The rows of a group lie close to one hidden flat surface of 13 dimensions, which may be shifted away from zero. Surfaces can cross.
Known rows, each followed by its group:
[ 13  34 -13  30   8 -36  -4   5   7   0   2 -41 -24 -10  17  16  -4  32] => Q_647
[ -8  -6  -4 -24  21  -7  10 -21 -28   6  10 -46  -5  20   0  -2   6  12] => Q_137
[-11  14  -5 -25  -5  -7  -8  20 -12  -7 -37   7 -26  -6   3  18  10  10] => Q_162
[-13  -6 -11   7   9 -15  10  -3   7   3  -1 -12   9  17  19  19   0 -22] => Q_137
[  8 -15  -5   5  -6  17  10 -22 -21 -15   5  -6  -8  13  -8   4   3  17] => Q_771
[ 18  13   8  -9 -40 -29  26   0  33 -11 -19 -12  29  14  35  22  21  40] => Q_647
[  1 -17  15 -25  11  14   6  16 -44   2   6  11  10  -3  17  -8 -20  13] => Q_771
[ 35 -19 -22 -14  -1  -9 -30   9 -28 -27 -17 -51 -28 -35  22 -30 -10  -3] => Q_647
[ 11 -27  16 -11  20   0 -11   8   8   1   8   4  22 -21  27  16  -7  -6] => Q_792
[-23  44  10  14 -39   6   1   5   5   9 -42   2 -33 -11 -12   0  26   7] => Q_647
[  7  14  17  13  -5  31  -6  31 -19 -25  41  27  -6 -24 -24  25  -8  -1] => Q_137
[ 22 -12  24 -18  19  45 -10   2  38  14  13   9  -8  -3 -25   8 -28  14] => Q_792
[  9 -30  -9   7  11   2  -4  -5  22   5  26 -16  23 -10   9  -4  25 -13] => Q_647
[ -9  -5  -1   9  -6  30   3 -15 -22  16 -40   5 -23  25   4 -16 -29 -13] => Q_137
[  0   6 -19  -8   2   3 -25  28  10   0 -31 -41 -32  -3  12 -21   9   3] => Q_883
[ -5 -26 -24  -3  29  33   5  14 -20   3  20   0 -12  22 -11  -8   1  14] => Q_162
[-23  22  19   5   1 -18   2   1 -11  22 -10   3   4 -13  13  37   9 -12] => Q_647
[  9  -3  -3 -40  14  -6  -9  30  -2   4 -10 -14   4  10  18  33   0  12] => Q_137
[ -4  10 -12  11 -19 -23  19   5  13  -5   2  -7  11   3  25 -10  -7  -6] => Q_883
[ 21 -29 -25   0  12 -12 -17 -16  21 -10 -21 -13  -9   3  23   7  17  43] => Q_162
[-38  35  -9 -20 -18  11  26  18   7   6   9  12 -27  -5 -23  20  -8   1] => Q_883
[ -1 -14   5  -3  -6 -13  -1   5  -4  15 -19  -5  23  -8  32  17  16 -19] => Q_771
[ -1  17   0 -35  -9 -14  -2  -8   9   6   0   8  -7  -9 -25  15  -2   9] => Q_883
[ 12 -13   4  -5 -16   2  -3 -16 -12  16 -13  10  15   3   0 -13  17  15] => Q_771
[  7  -6 -16  17 -11 -11  16 -17   7 -23  -3  21   1  18   1   4  -6  15] => Q_771
[  5  -2  16   7  -3  -1 -14 -28   5  11 -15  -3  12   3  -3   7  18  -1] => Q_883
[ -9  16  17 -16 -23  17   3  11 -39  24 -11 -32  -3  -2   3   7  24   2] => Q_137
[ 18  14   7  -6 -16   4  -7 -23  -8  14 -24  21   0  31 -35   6 -19  -7] => Q_137
[-26 -31  -5   4  24  31  -7   5 -34 -14   6  -6 -28 -32  47 -42 -25  28] => Q_162
[ 11 -14 -18   6   7 -15 -28  -4  10 -26   1   4 -11 -34  -6  14  20 -14] => Q_137
[  7  15  28   5  -9 -38   7 -57   0   3  -3 -28  16  -6   9 -25 -10   5] => Q_137
[ 15 -18 -10   7  -9  -8  23  15  40  27  -4  16  43  24  44 -42 -24  22] => Q_792
[ 21 -12  12   3  20   0 -27  -7  28  11 -15  -3   5   0   5   9 -16 -12] => Q_792
[-23  -4  27 -18  10  31   9  28 -26  17  21  37  12 -13   3 -25   2  39] => Q_792
[  8 -11  11 -20 -26 -12  38  -9  -6  13   7  16  45  15  20  24  -5   5] => Q_792
[  4  -1  -3   0   6  -9   4   0  12   0  22 -20  15   9  -4  -3  -2 -20] => Q_647
[-17 -12   2 -30 -30  24  10  16  25  28 -23  25  -2 -25  -2   5   7 -27] => Q_792
[-13   7 -13  18  -6   0   1 -21 -18  -6 -12 -19 -22   7   8  -1   5   8] => Q_162
[ -4   4  24   8  -7  18   2 -18   4  -2 -11   7  -8  -1  -3   6 -11  -2] => Q_771
[-13 -25 -34 -51  29 -31 -39  23  -7 -13 -26   3 -18 -32   7  16  11 -54] => Q_647
[  8   8  -6  42  -7 -15  14 -12  -9 -28  24   8   5  -2   3 -12 -22 -10] => Q_792
[  8 -10 -15   3   3 -30  -1  16  -8  -3   1   9  19  -4  16   4  10  -7] => Q_771
[  6  -2  18  23   6   6  -7 -17   8 -22  14  24  -6 -24  -7  -6 -19   1] => Q_137
[  3 -30 -19   4  26  28 -28  20  15  -9  -6  -2 -27 -17   9  -1  -1  -2] => Q_137
[ -7 -32   9  -8  25  25  -9  -4  20   7  10  23   0 -20  10  17 -19  -5] => Q_883
[-11  13  -4  56  -3  -9  12   6  10  -2  29 -24   3 -26  25 -16  -6 -29] => Q_647
[ 12   5  12  11   1   6  -2  -4   0   6  -1 -14  -6  -4   7  -6  -5  20] => Q_647
[-17   1 -17  -6  -8   9  20   5  -3  11  11   0   2  20 -15 -11  21  11] => Q_771
[ -2 -18  -4   2  18  17  11   1 -35 -22  40   6  -2  -1 -10  16 -31 -35] => Q_792
[-11  -4  -6   5   7   2 -11  16  44  32 -16  -8   1  -4  21 -31 -30 -48] => Q_883
[-13  -6 -29  39  16 -20  15 -17  36   0  20  -7  13  27  15  23  10  -5] => Q_162
[-18 -19   8 -18  19   2 -28   3  20  32 -19  -5  19  -6  12  16  45 -16] => Q_883
[  8   5  -3  -2  -2   4  17  22   0  21   4 -26  12  27   8   1   4   5] => Q_162
[ -4  32   3  30 -20 -10  25 -11  28 -17  37 -19   4   1 -19   1  24  24] => Q_771
[-17  -8   7  10  16  48   7  19 -11  -3  11   1 -26  -7  15 -17 -46 -11] => Q_883
[ 19 -15 -30  11  -7 -14 -17 -22   0   7 -25   4 -10  10 -21 -22   3 -31] => Q_162
[-15  -2   7  11  15   0   4   5 -11  -1  25   5  10 -14   5   0  -4 -24] => Q_162
[ 19 -11   0 -11   3 -31   2  -7  10  -1   0   8  31  12  16  22   4  10] => Q_792
[ 12 -21 -37  -5   8 -13   2   1  -2 -23  23 -13   2   6  -4 -12   9   3] => Q_647
[-14  -5  -9 -23  -4 -11   3  -3 -13   7   6  -1   0 -14  -1  17 -14 -41] => Q_883
[ -3  -4   2  -7  17  29 -20   0  15  -7 -13   9 -28   7 -25   1 -17 -20] => Q_647
[  2  29  16   4 -22  -7  10  -6   4 -15 -39 -14 -12  26   9  38 -20 -18] => Q_647
[-22   3 -17 -27  19 -33 -12 -17  -3 -11  26   2  -9 -27 -37 -17  32  -3] => Q_137
[  3  -5 -22  12  10  10  -9  12  12 -12 -11  -6 -30   0   4 -17  -2  18] => Q_162
[ 44  32  26  33 -24 -35  13 -22  26   3  -5 -22  33  32  25  -8 -35  25] => Q_792
[ 20 -17 -17  19  14   2   8 -13 -10   1  13  -4   0  18  12 -14 -22  27] => Q_647
[ -4 -21 -20  -1  15  -1   9   5  -5   1   4  11   7  14  17  -9 -13   7] => Q_162
[-18 -28 -15  -9  14  -4   6 -36 -41 -10  15  37   3   2  -9 -11   1  23] => Q_162
[ 14  -7  29 -11  16   7  -9  -8  11  10  16 -20  21   4   9  13  12  29] => Q_883
[ 15  -2 -17  -9   3   4  16  -7 -28 -32 -27  25 -18  62   0 -20 -48  50] => Q_883
[-13   4 -21 -11  -3   1   9   5  19  -7  -4  10 -14  16 -14 -14  -5   5] => Q_771
[ 18 -20   2  -2  -8 -14 -10   6  -3   1   7   7  32 -23  23  -2   0 -21] => Q_137
[-14  45  12   6 -30 -25  26  17   5 -10   5  -9   6   0  11  -5   6  22] => Q_883
[  3 -13 -14  25  -7   2  -1 -11  -2  -4 -10   8 -14 -20  17   9  39  52] => Q_647
[ 11   5  12  -8 -33   3  13  -3 -30  16  -7  -5  13   0   2 -39   7  27] => Q_771
[ 25 -20   8 -10 -15  10  11 -21  11  17  -4  16  22  12  -3  -2 -23  -7] => Q_792
[  2 -40  27 -28   0  50  -2 -58 -19  56   9   4  31  23 -37 -30  15  -3] => Q_771
[-32  46  21 -13   1  -4   6  34   8  13  25   8  -5 -18 -28  -9 -13 -31] => Q_792
[ -1   4   7  17   0 -21 -24 -28  30  -5 -15  -1  -6 -29  -5  14  21 -16] => Q_137
[ -8   1 -18 -18   0   7   8  31  11 -15  19  -1 -16 -17  -7  12   9   4] => Q_792
[-37  -5   9   3  16   8   6 -18 -17   7  11   0  -5  -6  -3   0  12 -15] => Q_137
[ -1  -8 -20  30   6  -9  10  -8  -3  -5  23  11  16  20  -1  -6  25  24] => Q_792
[  3   7   6   8  -4 -10  -9  15 -17  -4 -12   4  -1 -21  14   8   8  -8] => Q_771
[ 22 -16 -10  -1  -9 -40  12 -18  35   8 -23  31  39  24  21   8   1  16] => Q_162
[ 12 -35  -9 -10  46  -5 -20  -1  47  28  15 -24  28  14  16  27  27   7] => Q_162
[  6 -23 -16  19 -18  -1  22 -23 -18 -26   6  26   5   1   3  21  -3  -7] => Q_792
[  5   9   6 -16  12   1 -23  19   5 -17 -26 -20 -25  -8  14   6 -12  10] => Q_883
[ 36 -13   0  15   1   6   2 -32  35  -3  24  -3  10   7  -6 -23 -19  41] => Q_883
[  4  26  32 -21   3 -17 -12  18  -9  -3 -25  38  -1 -12   2   5 -33   5] => Q_771
[ 20 -23  31   2  25  10 -18 -13   7   0  22  15  19 -23   3 -22 -35  -8] => Q_771
[  2 -20 -13   7  -6  -1  10   7  -9  -4  16   7  15 -15   7   1  41  19] => Q_162
[ 15  -7  20 -42  10 -23  -6  -9  -5  12 -23  -2  23  15  20  28 -14   7] => Q_137
[ -7   5  29 -16   6 -11  -9   9 -14 -18  -4  14   6 -31  20  -3 -10   5] => Q_883
[ 35 -15   0  19 -13  -7   7   2 -35 -13  24  -5  23 -18  17 -15  23  47] => Q_771
[-39  -7 -31  27  -1  22   7  14  14  12  -6  21 -20  -1  -5 -19  17 -27] => Q_647
[ -3  -8 -10 -18  32 -15 -17  -9  -6   2  33 -15   2 -15  -3 -49 -24  10] => Q_162

New rows, each followed by its group:
[  2 -12  41  -4   6  41   4  20   0  -5  19  13   4 -40  23   6  -3  40] => Q_792
[ 18  -7  -1  20  -4  25  -3 -23  -3 -29  -1 -16 -22  12 -17  10  -4  -1] => Q_647
[-23  -1  16 -25  23  -7 -11  15 -31   4  17  12  23  -3  -8 -36   7 -11] => Q_883
[-22 -14 -24 -11 -35   3  32 -36  37 -20   1  -6  -6   3  -3 -46  -4  -5] => Q_771
[-10 -13  15  12   6   0  -5  -6 -19  -2 -11  -4  21   6  26   6  21  -7] => Q_883
[-29  -7 -19  24  -2  -2  19 -18 -10   9  20  -1  10  11   2   7  38   8] => Q_162
[-10  18  19  11   0  16  22 -14  -7   9  47  -9  12  15 -24  10  -6   7] => Q_883
[ -6   1  -8  11   7   6 -16 -16 -13  -7 -16  -9 -16  20 -16   2  12 -12] => Q_883
[-20  10  23   6   6  12  -5  -1 -13 -23   9  10  -6 -12 -12  22  54  44] => Q_883
[-15   5 -14  14   2   0  -9 -22  25 -11 -24  16 -29   1  -5  20  33  48] => Q_162
[ 40 -12 -51 -11   7 -16  -2   6  47 -26 -27 -37 -18  55   8   3 -24  15] => Q_647
[-15   0 -10  10   2   7  23   5  -4  13   9   5   3  23   8 -24 -19   6] => Q_162
[-29  10  -3 -24  -1  -9  14  23  40  10  32  23   6 -42   3   6 -10  -8] => Q_883
[-31  16  13  -9   8 -20  19  -5   3  -5 -16   7  -3   3  24  -1 -21   3] => Q_137
[ 12  13 -17  40 -16  -1   7  -3 -30  -3  -1 -27 -10  26   4 -38   1  14] => Q_792
[ -5  -2   1 -44  30 -13   0  16  -5  -5   4  -1   3  13  11  21 -20  17] => Q_137
[ -7 -18 -12   6  15   0 -23   2  14  19 -12 -17  -6 -16  18 -21   6 -27] => Q_162
[ 32 -22 -25  -2  -7  19   1   2  11 -12  -8   1 -20   6  -4 -33 -41   6] => Q_792
[ -5  12 -11 -18  28 -13 -17   4  26  11   6  13 -12   7 -35   8   2  13] => Q_647
[-19  -9  12 -45  38 -11   2  12  10  10  17  15  19   3   7  12 -10  16] => Q_137
[-37  24  35  18  -3   1  10 -20  16  20  10  15   2 -21 -10 -46  -7  -4] => Q_137
[ 22 -38 -45   0  -2  20  28 -21  45  -4  19   3  -7  26   6  39 -13  50] => Q_883
[ -5  32  14 -17 -35 -38   8  10 -16  16  -8   3  26 -13   7  -8  -5 -33] => Q_137
[ -2   4 -20 -36 -10 -41  -3  18  28  -9   2  -7  19 -15  -3  -7  27 -21] => Q_647
[  6 -29   4  -8  -3  24  11   5  60   0   6  10   9 -18  15  58   1 -18] => Q_792
[ 11   3   5 -28  -1   6   9   0 -25 -38  28 -40 -16 -10  -3  -2  -9  25] => Q_771
[-27 -18  31 -13  -6  41   2 -34 -36  29 -31  32   3   8  -8  18   3 -26] => Q_771
[-24   6 -24 -22  10 -13   0  31 -27  -3 -14   6 -25 -14  14  12  11  15] => Q_647
[-12 -25  -1  21  24  18   6  20 -25  20  27  36  24   0   9  -9   3 -11] => Q_771
[ 12   3 -27  15  -1  -8   1  19   5 -17  -3 -21 -18   7  -7  21  24 -11] => Q_162
[ 13   3   9  16  -4   3 -18   6  28  -2   1   4  -1 -22  -2  16  11  -2] => Q_137
[ 19  -2   2  11   0   3  -6 -23  24  -7   6  -5   3  10 -20  -1   0   3] => Q_647
[ -1  15  12   3 -16  20   0  -7 -25  11 -18  22 -17   4 -39 -13   5  -2] => Q_162
[ -3  13 -20  22   6  21  -9 -16   1   0  10   6 -38   8 -55 -23   6  15] => Q_647
[ 34 -29  32 -22  29 -25 -25 -53   2  23  -9 -36  38  12  16  26 -16 -23] => Q_137
[  1  13   3   6  -7  -4   0   2  13  21 -11  -2   7  14 -21  24  31 -18] => Q_162
[ -2 -25 -13  -7  -9  12  22  28 -12   3  13  -5  13 -12  38 -14 -13 -12] => Q_792
[-14  12  18 -31  10  -2 -28   0   4  43 -30  -9  -2  -3 -10  -4   8 -21] => Q_162
[ -8  35 -47  45 -40  -7  22   1  44  22  -2 -58 -19  32 -10 -22  14 -27] => Q_883
[-21  -8   9  32  -3  18   0  -8 -56   8 -13 -14  -3   3  23  36  26 -32] => Q_792
[ -9 -15 -10 -31   6 -17  11  -8  16 -16  15   3  12   1   2  -1  -5  -4] => Q_771
[-13 -12 -22  -8 -16  33   5   3 -23  -4  -9  -1 -22   6 -22 -19  29   5] => Q_647
[-12 -27 -15  25  -9  47   7  19 -24  -3  -5  28 -23 -22  -2 -34  25  11] => Q_162
[ -1  -1  11  14  -2 -23  20 -15  27 -17  -2   1  11  -9  39 -11  -8  40] => Q_137
[  3   3   0  39  -1  17  19  13 -18 -25  52 -22   1 -13   9   6  -4  -2] => Q_137
[-23  -5  10  34  36 -19 -21 -16 -10  20  18  29  35   3  -5   4  39  -7] => Q_792
[ 36 -33  11  22  13  44  -9 -17 -16   8   8 -28   8  21  13  28 -11   1] => Q_137
[-15  19   8  47  -4  26  -2   2 -10 -20  -1   4 -33 -12  -6  16  13   3] => Q_792
[  8 -14   2  -6 -11  30  -8  22  -9  31  -8  16  19  13   0  15   4 -15] => Q_137
[-34 -16 -17   1   9   4  -6  -4  40  39 -32  40   8  22  -5  17  24 -24] => Q_137
[  7 -14 -12  14   2  -1   8  -6  52  -9   6   4  10   7  14   4  14  29] => Q_771
[  1  -9   1 -31  21  -9 -16   3   5  16 -24 -31  -5   8  19   5  -5  -3] => Q_137
[ 12  11   8  -8   6 -23  -6 -28 -13 -36   5  -9 -16 -15 -11   4 -10  14] => Q_137
[-19 -13 -10  -7 -10  27  47  -3   6   1  33 -20  14  32  10 -11   7  34] => Q_771
[-10 -10  -2 -13   1   0  -1   4  29  -3  -6   9   0 -14  10  -8   9   6] => Q_771
[ -7  -1 -23   2  -3  -3  15  -9  35   9  21   5  11  22 -25 -28  14  12] => Q_771
[ -5 -11  -1   4   2  10   0  -1  14 -32   4  15 -19 -27   8 -10  -3  15] => Q_771
[ -4   2  -1 -40  -6 -11  12  12  20  35 -12   5  28  27  10 -13   2  30] => Q_883
[  3 -24 -43  33  15  10  13 -24  -8  -2 -18  31 -22  41   2   6 -16  25] => Q_647
[ -5   4   1  -7  11  -2  -5   6 -10 -10  -2   5  -2   9   1 -25 -18   7] => Q_883
[  6 -18 -32 -17  -8   7 -20  46  13  -4 -15  24  -3 -16   9  25  34   8] => Q_137
[ -3   1   1 -16  10   2 -17  -4  15  18 -28  -1 -15   5  -5 -22 -11   1] => Q_137
[-28 -10  31 -27   2  34  15   2 -10 -14 -14  13  -7 -10  26  39   2  22] => Q_771
[ 12   4  16 -47 -30  -8  16 -17 -48 -32  20  18  15 -12 -33 -11  18  40] => Q_647
[ 25  -2 -14  41  -3 -11   1 -27   5  -6   4 -17   9  28  -2   8   4   0] => Q_792
[ 48 -29 -35   4   2 -23 -15 -23 -25 -10   7   0  11  11 -17 -27   3   9] => Q_771
[ -9  -7   4   1 -13  -3  21   0 -20  -4   4  15  17   0  15  24  -2 -12] => Q_792
[ 13  14  -7  -9   6 -32  -7   5  16  -2 -10 -12   3  10  -5  23   0 -15] => Q_162
[ 14   5  -7  15   9 -16 -14   3 -15   1  -8 -18   2  15  13 -15  -6   3] => Q_792
[  7  27  16  10 -33 -28  -1 -33   6  -5 -12  13   2 -21 -16 -40  -5  10] => Q_137
[-17  -6   8 -42  -2  22  33  29 -22  -5  17 -13   2   5  31 -32 -31  26] => Q_771
[ 22 -11 -22   3   4  -3  -1 -12  45  12   1 -29  -1  19   6  14 -18  -6] => Q_883
[  5  16  14   0 -25 -22  14   8   1   1   6  -2  21 -17  17 -10  -9  -7] => Q_792
[  0  -2   4  54   2 -11 -17 -16  -4  -1 -25  21   7  -2  25 -23   9  10] => Q_792
[ -5  29  13 -21 -11 -14  -9   8  11  -5 -25  -2 -22 -21   1  13 -36 -22] => Q_883
[-12  14   6  24  15  -3  -3 -25  25  -1  22   2  -5   0  -8 -13 -11  23] => Q_162
[ 12 -17 -23 -29 -20   9  21 -24  -7  30  20 -29   8  13 -11  27   2   1] => Q_883
[-11   0   1  20  11  21  19  19 -38 -14  29  -7 -17 -12  20  -5 -19  20] => Q_647
[-11   2   0  -8 -19  44  25   4  -8  34  -1  -9 -17  14   2 -15 -38  -1] => Q_883
[-20 -20 -63   2 -11  26  22  -8 -16  -9  19  15 -46  -3 -29 -14 -31 -30] => Q_883
[  5 -15 -26  28   1  -2  11 -17 -16  -7  10 -12   0  15   9 -20 -14 -13] => Q_162
